The rows of a group lie close to one hidden flat surface of 13 dimensions, which passes through zero. Surfaces can cross.
(in the rows, 128 means zero)
Some rows, each with its group after it:
[108 184  92  88 182 170  96 141 135  92 120 173 124 142 192 139  98  92]
z_605
[140 181 147 127 166 184 107 101 169 141 177 127 137 124 128 111 113  74]
z_413
[153 157 180 100 126 106 170 150 156 165 154 130 133 142 142  84 113 100]
z_930
[168 144 132 100 116 124 159 173  73 155 135 166 131  96 140 103 112 150]
z_930
[107  89 156 148 214 140 157  97 131 121 125 161  73 153  77 139 102 124]
z_930
[140 109 195 197  83  88 146  84 153 161 170 138 129 129 130 146 196 114]
z_930
[183  76 139 127 179 112  98 109  75 137 139 177 128 140 134 157  72 168]
z_634
[120 130 118 150 152 165  89 137  55  92 136 126 120 160 114 142 116 132]
z_930
[129 159 136 120 118 123 171 105 193 159  98  88 107 118 104 130 127 106]
z_376
[121 205 131 116 113 157 177 125 120 137  87 120 113 172 135 144 163 121]
z_634
[151 164 154  55 171 198 176 155 103 121 141 143 158  85 149 100 135 106]
z_634
[146 171  92 162 124 167  89 135 126 121  84 155  76 115 101 187 152 107]
z_605
[132 204 179 176  95 155 129  82 122 126 142 107 114 156 150 118 117 110]
z_376
[107 138 121 147 113  90 158  57 101  99 110 119 124 121 186 124  85 156]
z_634
[111 135 147 125 149 171 134 109 170 143  95 182 113 172 146 176 167 155]
z_634
[126 128  88 145 131 142  73 141  84 134 193 127 178 148 115 102 123 119]
z_376
[ 93 157 133 140 121 162 139 159 124 131 113 143 137 145 111 147 182 111]
z_605
[109 135  93 144 116 126 160 107 131  93  75 152  57  65 150 138 103 149]
z_376
[100 100  62 114 103 132  89 141 153 152 142 143 154 114 136 131 121 156]
z_634
[159 134 114 146  79 155  98 124 153 165 177 139  68  96 145  81  98 148]
z_413
[174 130 179 130 101 161 110 108 168 161 202  81 108  74 128  91 100  86]
z_413
[135  79 164 156  78 113 133 181 108 133 126  95  89  81  73  92 137 145]
z_413
[151 128  58 141  88  97 105 111 107 150 135 142 168 103 149 135 127 171]
z_376
[162 159  93 104  90 132 137 117 134 169 171 107 197  80 131 103 143 117]
z_930
[196 129 136 136 117  92  74 134 125 151 132 108 122 134 116 158 110 111]
z_605
[114 133 142 125 146 117 178 146 100 143 128 131 113  96  88 110  67 117]
z_413
[184 151 184 111 142 150 127 114 135 128 129 118 196 143 128 120 101 169]
z_930
[100 116 136 147 118 112 151  63 198 147 141 124 139  87 136 121  78 138]
z_413
[146 148 140 150 135 164  98 141 163 140 119 168 125 118 109 125 100 151]
z_930
[ 95 125 135 173  99 100  81 157 196 138 114 145 126 177 119 151 149 133]
z_634
[146 140 167 138 152 131 129 149 154 128 147 175 126 160 134 111 188  99]
z_376
[123 116 139 189  88 136  76 104 115 106  77 117 153 136 119 199 149 165]
z_413
[117  78 105  88 126 175 145 125 129 147 139 127 110 110 133 128 147 163]
z_634
[120 113 100 126 139  65 200 137 128 170 133 146  90 113  94 107 149 111]
z_413
[193 115 121 117  74 131 100 146  99 177 140  95 102  99 118 140 110 152]
z_413
[ 81 137 154 141  80  94 140 133 108 153 115 117 130 145 167 179 107 127]
z_413
[ 92  92 110 101 145 155  74 160 120  90 154 124  93 162 162 110 120 115]
z_605
[114 125  43 126 149 136 121 144  82 120  98  91 137 113  23 145 156 111]
z_376
[126 133  62 135 148  71  81 114 107 102 110 126 186 143 132 161 107 110]
z_605
[114 158 122 130 155 133 159 119  91 157 116 146  97 170 115 152 108 117]
z_376
[144 134 137 190 160 141  94  69 118  93 133 155 100 138 137 150 135 123]
z_930
[128 102 149  69 139 111 134 181 161 129 109  85 127 168 112 104 145 127]
z_376
[144 113 147  93 178 143 155 109 145 155 157  81 132  86  64 119 105  76]
z_605
[ 87 152  88 100 121 154 188 129 135 158 111 103 141 132  89  96 119 150]
z_634
[106 180 167 156  83 138  88 148 189 111 118  92 111 159 139 113 123 104]
z_376
[143  93 144  94 109 130 106 190 178  99 103 142 108 104 167 112 165 140]
z_376
[164 104 135 105 141  73 161 122 105 114 105 105  97 102 129 157 168  83]
z_930
[ 89 128 173 172 163 125 118 194 124  82 135 187 156 149 111 133 179  81]
z_605
[114 123 130 145  87  72 123 120  81 138 140 116 156 168 170 117  75 179]
z_413
[130 172 122 144  91  88 155  97 125 186 122  98 115 155 123 146  89 124]
z_930
[170  99 180 167 153 132  67 102 154 109 160 141 100 142 147 149 152  92]
z_634
[194 190 118  65 130 125 165 144 137 161  56 121 116 116 121 182 135 108]
z_605
[ 88 118 174 104 100 136  97 168 104 101 134  50 148 131 150 150 109  87]
z_605
[140  80  54 127 117 102  83 108  90 135 143 150 197  99 139 153 107 181]
z_376
[133 113 100 128  87 118 128 109 137 150 113  91  63 177 116 113 152 170]
z_605
[143 146 128 147 107 136 106 161  79 137 118  97 112 151  72 135 142 122]
z_634
[151 150 123 149 146  72 173 125 111 157 120 190  82 140 128 131 143 112]
z_376
[145 109 114 110 146 141 113  98 114 115 187 110 121 121 146  82 109 118]
z_634
[189 127  87 134 166  69 118  96 139 100 104 146 135 176 113  91 166 155]
z_605
[170 126 115 126 135 145  80 140 148 112 103  95 153 106  87 165 179  94]
z_930
[145 122 167 155 124 164 103 131  66 100 155 128  95  91 142 124  66 136]
z_413
[121 116 119  91 125 128 137 146 178 154 183 114 127 141 147  66 149 117]
z_634
[161  89 119  85 184 143 140 119  92 110 152 121 128  89 116 112  94 129]
z_605
[118 116 102 106 145  66 133 162 182 124 130 104 119 196 103  79 189 101]
z_413
[147 132 100 124 106 139 157 102  73  93 156 154 142  70 186  96 178 134]
z_930
[ 79  93  60 116 123 107 126 149  94 162  99 134  94 134 106 189 116 133]
z_605
[139 133 154 136 161  99 138 162 161 131 127 165  75 148 103 131 174  73]
z_930
[124  97 118 138 121 125 128 149 109 143 116 159 155  83 113 194 148 136]
z_413
[145 184 135  79 149 137 175 152 154  91 105 108  80 109 153  90 159  56]
z_634
[114 202  84 145 132 139 126  93 138 129 130 106 120 178 111  90 120 109]
z_376

New rows. What belongs after each?
[142 169 117 186 103 168  85  75 147 127 133 176 118  63 176 177  96 127]
z_376
[ 53  64 165 150 136 113 182  98 128 129 168 131 110 153 139 116 142 132]
z_930
[200 170 142 130 103  94 129 167 112 109  87 174  75 103 184 122 150 129]
z_930
[ 92 117 100 143 112 160 127 115 110 153 164 101 115  95  89 135 117 106]
z_930
[ 78 177  69 140 105 112 126 108 117 146  99  89  68 161 122 144  77 113]
z_930
[109 143 132 145 127 149 128 100 196 137 156 110 116 119 110 123 151  80]
z_930
[ 68 127 107 117 123 158 164 179 147 143  98 182 121 103 122 135 118 151]
z_413
[158 135  77 163 172  50 106 114 135 118 113 210 157 148 130 127 124 143]
z_605
[167 128 162 124 151 171 155 107 121 127 162 140  92 119 117  81 129 142]
z_605
[ 88 167 115 160 122 129 134 123 133 137 139 106 153 192  92 104 161 111]
z_376
[116 113 117 143 152 127  72 165 135  89 173  96 157 142  84  61 139  90]
z_376
[120 154 160 156 119 111 158 158 118 137 145 199  39 121 182 120 116 110]
z_376
[141 152 179  87 150 153 192  85 172 138  94 128 114 169 165 139 150 146]
z_376
[145 104 170 124 180 126 177 138  88 117 145 176 138 144 115 111 170 126]
z_930
[ 91 117 174 156  94 120 162 110  87 108 138 138  99 153 185 110 131 166]
z_930
[102 119 132 150  95 110 146 100 132 129 143 103 126 140 132 143 203 101]
z_930
[122  92 131  80 136 131 176 121  78 118 119 109 165 103 142 122 105 180]
z_930
[105 122 124 155 153 141 122 166 115 108 124 167 179 152  82 125 192 131]
z_413
[129 119 151 140 133  93  90 130 178 103 106  82 162 164 103 115 123 115]
z_376
[151 125 108 138 134 127 163  76 166 140 106 139  89  82 107 138 150 128]
z_413
[139 110 106 112 141 104 130 182  92 130  90 226 126 103 161 172 128 154]
z_605
[121 141  63 146  99  88  80 178 138 149 134 165 120 139 133 124 140 131]
z_376
[ 95 146 194 154 108 166 124 142 132 111 140  66 122 128  84 129 125  77]
z_376
[160 158 102 111 152 142 145 144 144 123 134 200  58 103 161  93 163 110]
z_376
[136 138 136  73 103 191 166 119 132 194 128  96 131  93 125 177 118 128]
z_376
[102 102 154 143 100 187 142 119 128 121 152 133 113  43 154 139 126 121]
z_376
[106 135 145 112 128 130  96 187 132 150 127  99 169 202  99 140 130 117]
z_930
[196 163 113 113 195 159 107  92 101 118 123 151 115 141 113 139 116 113]
z_376
[190 141 183 106 156 159 142 179 102 125 129 180 124 103 121 105 134 135]
z_930
[171 152 159 124 128 213 146  85 108 102 144 134 143  82 157 114 137 151]
z_413
[ 98 120 161  99 162 154 151 127 182 106 104 113 115 140 128 106  96 135]
z_930
[145 131 120  98 168 149 146 104  89 110 132  96 156 128 107 126 141 107]
z_930
[109 122 125 160 127 131 109 163  79  88 125 154 127 158 124  91 130 165]
z_413
[108 171 144 154  98 158 151  99 156 154 151 160 166 112 154 114 127 140]
z_605
[115 195 116 115 146 167 174  67 178  98 119 124 124 127 152  82 153 117]
z_930
[127 145  89 121 149  91  63 129 158  95 111  99 196 103 125 157 106  68]
z_605
[186 145  65 105 106 172  73 129 147 138 165 117 158  79 137 100 147 129]
z_376
[123 111  90 125 128 144 122 151 139 165 116 109  82  76  62 159 113 100]
z_930
[118  92 121  99 189 141  82 162 187 134 175 153 151 131 117 118 128  92]
z_376
[158  71 181 164 106 125 109 126 139 106 108 161  83  69 147 152 118 172]
z_930
[ 58  97 130 130 158 185 109 185 108  78 153 145 133 119 114 123 165  89]
z_605
[130  93 115 134 119 104 122 148  97 149 151 132 125  96 122 143 136 120]
z_930
[ 75 115  99 143 145 167 135 145  58  68 115 110  77  98  99 118 101 114]
z_376
[110  98 109 126 156 126  86 115 135 147 156 105 181 152  87 140  72 138]
z_930
[114 112 118  74 116 118 130 158  93 146 125  73 148 122 122 136  51 144]
z_930
[132 141  97 153 168 159 128  99 143 127 107 161 119 130  73 149 156 120]
z_930
[137 117 168 132 123 132  97 185  69 109 142 136 175 122 144 163 142 108]
z_605
[ 99  83 114 160 140  64 137 151 119 153 121 187 157 162 116 167 160 141]
z_376
[146  94 174 168 125 100  59 146 121 114 162 134 131 164 135 150 142 108]
z_930
[113 155 120  99 109 143 136 156 153 201 163 164 178  91 159 161 104 107]
z_605
[141 111 122 146 137 116  89 117  64  83 177 131 118 122 173 117 139  97]
z_930
[ 99 165  90 121  98 171 106 104 163 143 135  65 150 138 108 115 105 122]
z_376
[136 126 133  96 168 120 120 152  95 123 131 127 132 183 129 135 138 107]
z_605
[122 190  69 125 104 130 159 123 161 132 115 164 113 105 162  98 158 129]
z_930
[115  92 168  87 134 143 131 148 146 153 187 114 171 157 143  93 131 131]
z_376
[111 102 143 119 120 108 108 143 164 101  99 157 134 156 180 134 137 163]
z_376
[ 79 164 145 147 131 187 107 118 172 131 113 139  95 145 138 170 110 100]
z_376
[121 148 146 168  70 157 150  93 142 132 131  91  50  83 126 144 167  84]
z_930
[183 114 100  54 194 105 170 155 105 143 117 140 170  96  89 125 155  99]
z_930
[ 86  97  94 176 171 138 108  78 149 129 130 150 123 152  83 155 130 128]
z_930
[111 140 147 129 148 158  72 149 140 134 172  62 152 170  87 133 129  60]
z_930
